There are 4 ways to turn a row about zero (a turn may also mirror it). The second row of each pair is the first, turned, with some noise. The first 40 pairs use one turn. New pairs use 3 turns, one after the other, and a turn may come again.
Known pairs, each followed by its turns in order:
1.60  4.07  -1.03  -1.41  -1.32  -2.76  0.18  -0.74  1.32
-1.60  -1.31  -2.14  -0.21  -1.69  0.43  1.09  4.30  1.64 -> (3)

0.23  -0.26  1.35  -2.37  2.27  -2.09  1.27  0.30  4.07
-2.06  -0.20  -1.04  0.86  -0.67  2.26  -3.57  -1.96  3.02 -> (0)

-2.34  0.03  1.38  1.51  0.16  2.31  -1.78  1.57  0.27
-0.60  -1.43  -2.69  0.39  0.15  0.41  1.69  2.55  -1.37 -> (0)

-0.22  -1.98  0.02  -0.75  -2.43  -0.08  -0.29  1.70  0.67
-0.91  0.36  1.29  0.68  2.15  0.92  0.63  1.94  1.51 -> (0)

-2.75  -4.07  1.90  1.70  -0.28  -0.43  1.50  2.16  -0.24
1.48  -0.89  0.55  1.65  2.80  -2.62  -0.37  -2.52  -3.26 -> (3)

0.59  1.43  -0.42  -0.71  0.41  1.02  -1.18  1.34  0.28
-1.19  -0.88  -0.28  1.17  1.11  1.31  0.37  0.10  -1.11 -> (2)

1.71  0.71  1.42  -1.49  -0.47  -0.50  0.26  0.37  1.81
0.40  -0.66  -1.94  2.34  -0.10  -1.20  0.69  0.10  -0.77 -> (1)

0.19  -1.44  0.14  1.72  4.07  1.40  -0.28  1.29  -0.02
1.13  -3.99  1.95  -1.14  0.39  1.78  -0.81  0.07  0.77 -> (2)

-0.02  -0.72  0.78  -0.86  0.00  3.65  0.74  1.39  0.09
1.28  -1.57  -0.32  -1.46  1.21  2.40  -0.31  2.06  -0.46 -> (0)

-2.12  -3.52  -0.33  2.68  -0.26  1.40  -0.52  2.59  -0.40
-1.91  0.04  -1.42  -0.17  3.38  -0.55  -0.17  3.62  -1.78 -> (0)

-1.60  -0.71  0.44  -0.50  0.44  -0.35  -0.70  0.84  -0.52
0.82  -0.82  -0.11  0.36  0.70  0.58  -1.00  -0.50  -0.95 -> (3)

-1.73  -0.90  -0.95  -2.85  -1.29  1.32  -1.66  0.52  -2.98
2.30  -1.93  2.39  -2.43  0.25  1.98  -1.38  0.17  -0.98 -> (3)

4.07  0.77  -0.28  -0.26  -1.88  -1.66  -0.33  2.93  0.37
0.16  -1.84  -4.47  -0.59  -0.57  -2.88  0.12  0.57  0.14 -> (1)

-0.06  0.89  0.12  -2.78  0.48  -0.20  -1.15  -0.41  1.37
-1.99  -0.02  0.15  1.05  1.85  -0.91  1.27  0.51  0.75 -> (2)

0.21  0.02  0.14  0.49  3.52  0.34  0.02  1.76  0.67
0.02  -1.24  -0.83  -0.57  2.39  1.69  1.48  -1.96  -0.35 -> (1)

0.68  0.67  0.58  0.12  -1.71  -1.83  -0.30  -0.09  4.07
-1.13  -0.09  0.66  4.08  -0.47  1.24  -0.91  -0.61  1.71 -> (0)

4.07  -1.87  -1.53  2.17  1.16  -0.56  1.40  0.34  1.46
0.94  -0.53  -3.27  -2.12  2.11  1.17  1.52  3.16  -0.85 -> (1)

-0.38  -1.37  -0.45  -0.48  0.77  0.93  -0.20  -1.02  0.01
-0.04  0.26  0.96  0.17  0.69  1.17  -0.99  0.62  -0.97 -> (1)

0.17  -1.11  -0.25  2.53  -2.04  0.09  -0.81  -0.56  0.29
0.06  0.40  0.56  -1.01  -1.99  -0.91  -1.78  0.05  -1.86 -> (2)

1.17  0.00  -4.07  0.15  -2.48  0.47  0.04  -0.55  0.81
-0.43  0.90  -1.12  -0.72  0.72  -1.05  -2.88  3.14  1.78 -> (1)

0.98  -0.68  0.87  0.16  -0.31  -0.21  -1.82  -1.23  1.15
-0.93  -0.04  1.35  -0.55  0.93  -1.76  -0.40  0.32  -0.53 -> (2)

0.32  1.23  -0.77  -2.42  3.22  -2.14  -1.71  0.40  1.24
-2.04  -1.36  -1.49  2.05  -0.58  3.76  -1.10  0.73  0.60 -> (3)

-0.61  -1.85  0.23  -0.14  -2.57  -0.54  -0.43  1.05  0.00
0.01  -2.24  0.28  -1.38  0.51  -1.50  -0.02  -0.57  -1.54 -> (3)

-1.86  -1.17  -0.86  -1.35  -0.54  -0.43  2.99  2.25  2.13
0.69  -2.58  -0.05  1.85  1.30  -0.17  3.37  -0.29  -1.62 -> (3)

-0.68  2.62  0.19  -0.06  0.26  0.29  0.94  -0.02  0.84
0.64  1.08  -1.16  0.37  -0.42  0.88  1.28  1.80  -0.15 -> (3)

-0.59  -0.27  1.09  -1.91  0.25  1.83  1.16  -0.33  1.37
0.54  0.43  -0.08  2.77  0.29  1.73  -0.44  -0.60  -0.26 -> (1)

-2.33  -0.56  3.64  0.16  -0.74  1.29  -0.15  0.64  0.33
0.45  0.88  -3.01  0.74  1.04  2.49  1.59  1.05  0.17 -> (0)

-1.10  -0.32  -0.65  -1.18  -1.43  -1.58  0.31  -0.86  4.07
-2.96  0.38  1.39  2.39  -1.04  2.18  -0.72  -0.62  1.22 -> (0)

-0.76  -0.54  -0.60  -1.97  -1.32  1.33  0.06  0.61  -3.11
-1.04  1.94  -0.17  0.48  -0.98  1.94  0.13  -2.80  0.89 -> (2)

-0.25  -0.43  -3.86  1.39  2.44  -0.02  -0.50  1.68  -0.41
-1.76  -1.28  0.54  -1.61  -0.80  -3.13  -2.10  1.57  -1.37 -> (0)

-2.47  -0.80  -0.41  1.70  1.39  0.28  0.55  1.66  -0.07
0.14  -1.98  -0.02  -0.95  -2.23  1.66  -0.02  1.24  0.88 -> (2)

1.02  -0.02  1.24  0.50  -0.49  -0.12  0.64  -0.98  1.32
0.67  0.26  -0.49  -0.71  0.98  -1.44  -0.68  0.57  -0.55 -> (2)

0.57  0.90  -1.44  3.45  0.53  0.25  -0.32  -2.40  0.47
0.64  2.85  0.51  -2.00  1.69  -0.41  1.34  1.56  0.88 -> (1)

0.18  -2.07  1.67  -0.42  -0.05  0.40  0.08  -0.32  0.27
-0.56  0.21  0.07  0.94  -0.79  1.09  0.49  0.56  -2.09 -> (1)

0.11  2.95  -1.46  -0.11  -0.91  -0.17  2.98  0.57  0.22
1.30  0.39  -0.75  0.40  0.45  -0.18  3.02  2.55  1.52 -> (3)

2.28  0.26  -3.32  -0.47  -0.30  1.36  0.33  0.78  1.27
0.34  -2.11  3.12  -0.32  -0.95  -0.03  -1.89  1.15  -0.25 -> (0)

4.06  -2.96  1.56  0.55  -2.20  2.66  -1.09  0.92  -2.06
-2.67  1.28  3.84  -3.74  1.64  -1.83  -0.33  -1.65  -0.19 -> (3)

-1.00  -3.11  -1.42  -4.07  0.13  1.22  2.14  -2.16  -0.68
-1.11  0.78  -1.02  0.54  -0.31  -1.02  -1.16  -2.71  5.29 -> (2)

-2.66  2.01  2.09  -0.02  0.95  0.97  -0.11  -0.86  1.76
-1.45  0.27  -0.70  -1.80  1.47  0.90  0.46  3.27  0.70 -> (2)

-0.32  1.37  0.87  -2.38  0.95  -1.86  -0.53  0.11  1.59
0.47  -1.46  0.45  2.55  1.07  -1.77  0.71  -0.77  -0.22 -> (1)

New pairs, each followed by its turns in order:
-0.96  0.86  -0.30  -1.30  0.23  -1.26  -4.07  -1.36  -1.82
3.54  0.31  -0.78  0.61  -1.11  -0.67  -2.62  -0.30  -2.00 -> (3) (2) (3)

-0.83  -1.67  -1.86  -0.84  0.37  0.74  0.85  0.80  -1.09
-1.89  0.61  0.72  -1.52  -0.73  -0.20  -0.07  0.83  1.87 -> (1) (2) (2)

0.16  -0.01  -1.19  0.97  -1.42  0.80  0.80  0.10  -0.01
0.81  -0.28  -0.05  0.28  -0.19  1.51  -1.83  0.14  0.46 -> (1) (3) (1)

2.18  -1.10  -0.42  2.11  -0.85  0.05  -1.98  -0.15  -0.17
0.08  2.96  -0.40  -0.83  -0.28  -0.75  1.51  -1.60  -0.36 -> (2) (1) (2)

0.26  -0.34  0.91  -0.34  -0.22  -0.45  -0.79  -1.06  -0.07
-0.12  0.00  -0.78  -0.34  -0.16  -1.30  0.35  0.36  0.07 -> (0) (3) (3)

0.89  0.25  0.75  -3.14  4.07  -1.06  0.24  0.42  1.47
3.08  1.56  1.06  -1.61  -1.78  -0.15  -2.25  2.63  0.16 -> (2) (3) (2)

-0.09  -0.60  0.64  0.28  -1.16  -4.07  -1.43  -0.78  -0.88
-1.61  -3.32  -1.35  -1.12  -0.34  -0.08  2.13  -1.17  1.05 -> (2) (3) (1)

-2.02  1.08  0.06  0.95  -1.25  -0.66  -0.49  0.97  0.02
-1.33  0.83  -0.06  0.31  -0.39  0.44  2.09  -0.28  1.27 -> (1) (1) (1)

-2.01  -1.28  -0.05  0.81  -0.75  -0.19  -0.30  4.07  -0.30
-1.74  0.81  3.86  0.35  0.82  1.40  -1.09  -0.30  0.20 -> (3) (1) (3)

0.53  0.35  -2.78  0.90  -2.95  -1.25  2.48  0.24  1.28
-1.26  -0.22  1.11  -1.00  -0.41  2.12  3.17  2.78  0.22 -> (3) (3) (1)

-1.01  0.11  4.07  0.55  -2.71  -4.07  -0.56  -0.37  0.18
0.51  0.16  -2.22  0.85  3.13  -0.73  -3.25  3.66  1.35 -> (2) (3) (0)

0.30  1.41  0.79  0.26  -1.07  -0.02  -1.28  -1.33  4.07
1.00  -0.37  1.76  -0.43  2.66  0.73  -2.64  -0.69  2.14 -> (3) (3) (0)

1.08  -1.22  1.75  0.28  -0.39  -2.38  0.81  0.73  -0.66
-0.18  1.53  -1.12  0.03  2.06  -0.30  -1.52  -1.90  0.96 -> (1) (3) (0)

-1.00  -0.11  -1.55  1.24  -0.77  -1.05  -3.56  0.25  1.59
-1.81  0.16  -0.26  2.58  -1.57  2.63  0.03  -0.60  0.84 -> (0) (1) (1)

1.50  -0.14  0.16  0.24  0.70  -0.39  -1.17  1.54  -0.48
0.89  -0.57  0.33  -1.64  -0.93  -0.22  -0.63  -1.59  -0.10 -> (2) (0) (0)

0.58  -1.78  0.54  -1.89  1.17  0.75  0.41  -1.10  2.00
-0.05  -0.28  -1.46  0.51  -0.78  1.53  -0.86  -0.81  -2.77 -> (0) (2) (3)

0.44  4.07  -4.07  -0.03  0.50  -1.47  1.58  0.56  0.88
0.40  -2.68  0.94  -3.25  2.01  3.42  1.79  -0.19  0.86 -> (1) (1) (1)

-0.31  -0.47  0.52  -2.20  -0.50  -2.68  0.08  -0.69  0.80
0.69  0.23  -1.86  2.01  -1.64  0.06  -1.14  -0.24  -1.35 -> (0) (1) (0)

-0.08  3.12  0.69  -0.20  -1.06  -0.35  -3.30  0.28  -1.27
-2.93  -1.48  0.01  -0.47  0.65  -1.86  1.84  -1.93  -0.67 -> (3) (1) (0)

-1.04  -0.44  -0.07  0.30  -0.15  -2.41  0.67  3.22  0.85
2.57  1.49  -0.78  0.43  0.49  2.36  -0.74  0.00  -1.34 -> (1) (0) (3)

1.43  -0.77  -0.33  1.62  0.03  -0.49  -0.56  1.61  -0.77
-1.70  0.19  -1.42  -1.12  1.10  0.08  1.11  0.35  0.48 -> (1) (0) (2)

0.58  -2.50  0.44  3.48  -0.35  -3.42  -1.47  -4.07  -0.04
0.86  -0.22  -5.50  2.40  -0.35  -1.63  1.77  -2.28  -0.96 -> (0) (2) (1)

-0.08  0.38  0.64  1.71  0.87  0.23  0.46  -2.11  -0.01
-1.79  -0.49  -0.23  -0.50  -0.54  2.18  0.01  0.54  1.20 -> (2) (3) (2)

2.96  -0.59  1.80  -0.63  -0.59  3.84  -2.28  -2.95  -0.28
-2.88  -2.64  1.31  0.20  0.12  -3.58  0.88  2.92  1.38 -> (1) (0) (3)

0.82  -1.01  -0.81  0.05  0.49  0.80  -0.01  0.65  -2.38
0.08  0.97  0.88  -0.70  -0.04  -0.18  -0.57  2.25  1.19 -> (1) (2) (2)

4.07  0.22  1.23  -0.74  -2.95  0.08  0.91  1.79  2.35
-0.07  0.52  -0.66  1.93  1.07  -1.64  -2.95  -2.88  3.60 -> (3) (0) (1)

-1.59  1.21  -0.78  -0.57  0.97  0.21  1.23  -0.24  1.00
0.62  2.24  -0.31  0.66  -0.39  0.95  -0.37  1.70  0.02 -> (1) (3) (2)

1.93  -0.06  0.14  0.62  1.87  -0.62  -0.03  0.29  2.74
-0.22  -0.53  -0.28  -0.64  -1.10  0.88  0.30  -2.85  2.14 -> (2) (1) (2)

0.77  1.42  -1.24  0.62  -2.06  -2.53  0.40  0.34  -0.49
-0.26  -2.51  -1.05  1.49  2.04  -0.80  1.46  -0.42  0.95 -> (2) (3) (1)

0.32  -0.65  -0.27  1.41  -1.44  0.20  0.11  1.19  0.36
-0.53  -1.10  -0.32  1.21  0.10  -0.51  -0.21  0.03  -1.84 -> (2) (3) (1)

3.54  -0.52  1.44  0.64  -1.15  2.19  4.07  -0.08  -0.32
0.13  1.25  -3.03  -3.32  -1.51  0.76  2.08  0.59  2.82 -> (3) (0) (3)

-0.68  -1.51  -0.21  -0.40  0.49  0.33  0.87  0.50  0.31
1.01  0.74  1.05  0.56  0.69  0.54  -0.16  -0.27  0.32 -> (3) (0) (2)

0.03  -0.74  1.25  -0.59  0.16  -1.99  -0.18  2.51  -0.53
-1.70  -0.51  -0.77  -2.03  -0.64  1.48  0.33  -0.97  -1.30 -> (1) (1) (2)

-0.62  -0.09  -0.67  0.07  -0.28  -0.74  0.98  1.72  0.48
-2.12  -0.69  0.55  0.34  -0.06  -0.67  -0.37  0.63  -0.06 -> (1) (2) (1)

0.81  -0.18  -1.76  0.83  -4.07  -1.03  -2.22  1.25  -0.94
-3.72  1.84  -1.91  1.76  1.78  -0.31  0.52  -0.25  0.91 -> (1) (1) (0)

0.98  1.05  0.23  -0.06  -0.89  2.11  0.15  -0.03  1.12
0.74  -2.41  0.68  0.42  -0.01  -0.20  -0.68  0.47  -0.20 -> (2) (0) (3)

-1.38  0.27  0.06  0.43  1.43  2.66  0.74  -3.15  0.04
-1.24  1.60  0.65  0.27  2.17  -0.19  -1.79  2.55  -0.62 -> (0) (2) (2)

1.58  0.88  -2.22  1.27  3.54  0.86  -0.38  0.15  -1.57
1.10  -0.58  -1.01  -1.23  1.51  -2.42  1.44  3.05  2.55 -> (0) (0) (2)

-2.01  -3.22  0.87  -1.54  -0.24  -0.91  -0.97  -1.29  0.23
0.05  -1.36  0.48  -2.74  2.76  0.06  -1.98  1.03  -0.52 -> (0) (1) (2)

0.75  -0.23  2.19  -2.29  -1.84  -2.04  3.63  -0.45  0.62
-1.57  2.71  1.01  1.90  -2.12  -3.11  0.94  -0.42  -1.53 -> (2) (0) (1)

-0.34  -0.09  0.35  -0.77  0.35  -1.42  -0.37  1.84  0.76
0.51  -0.52  -0.16  -0.29  -0.26  0.58  2.44  0.98  -0.58 -> (2) (3) (1)

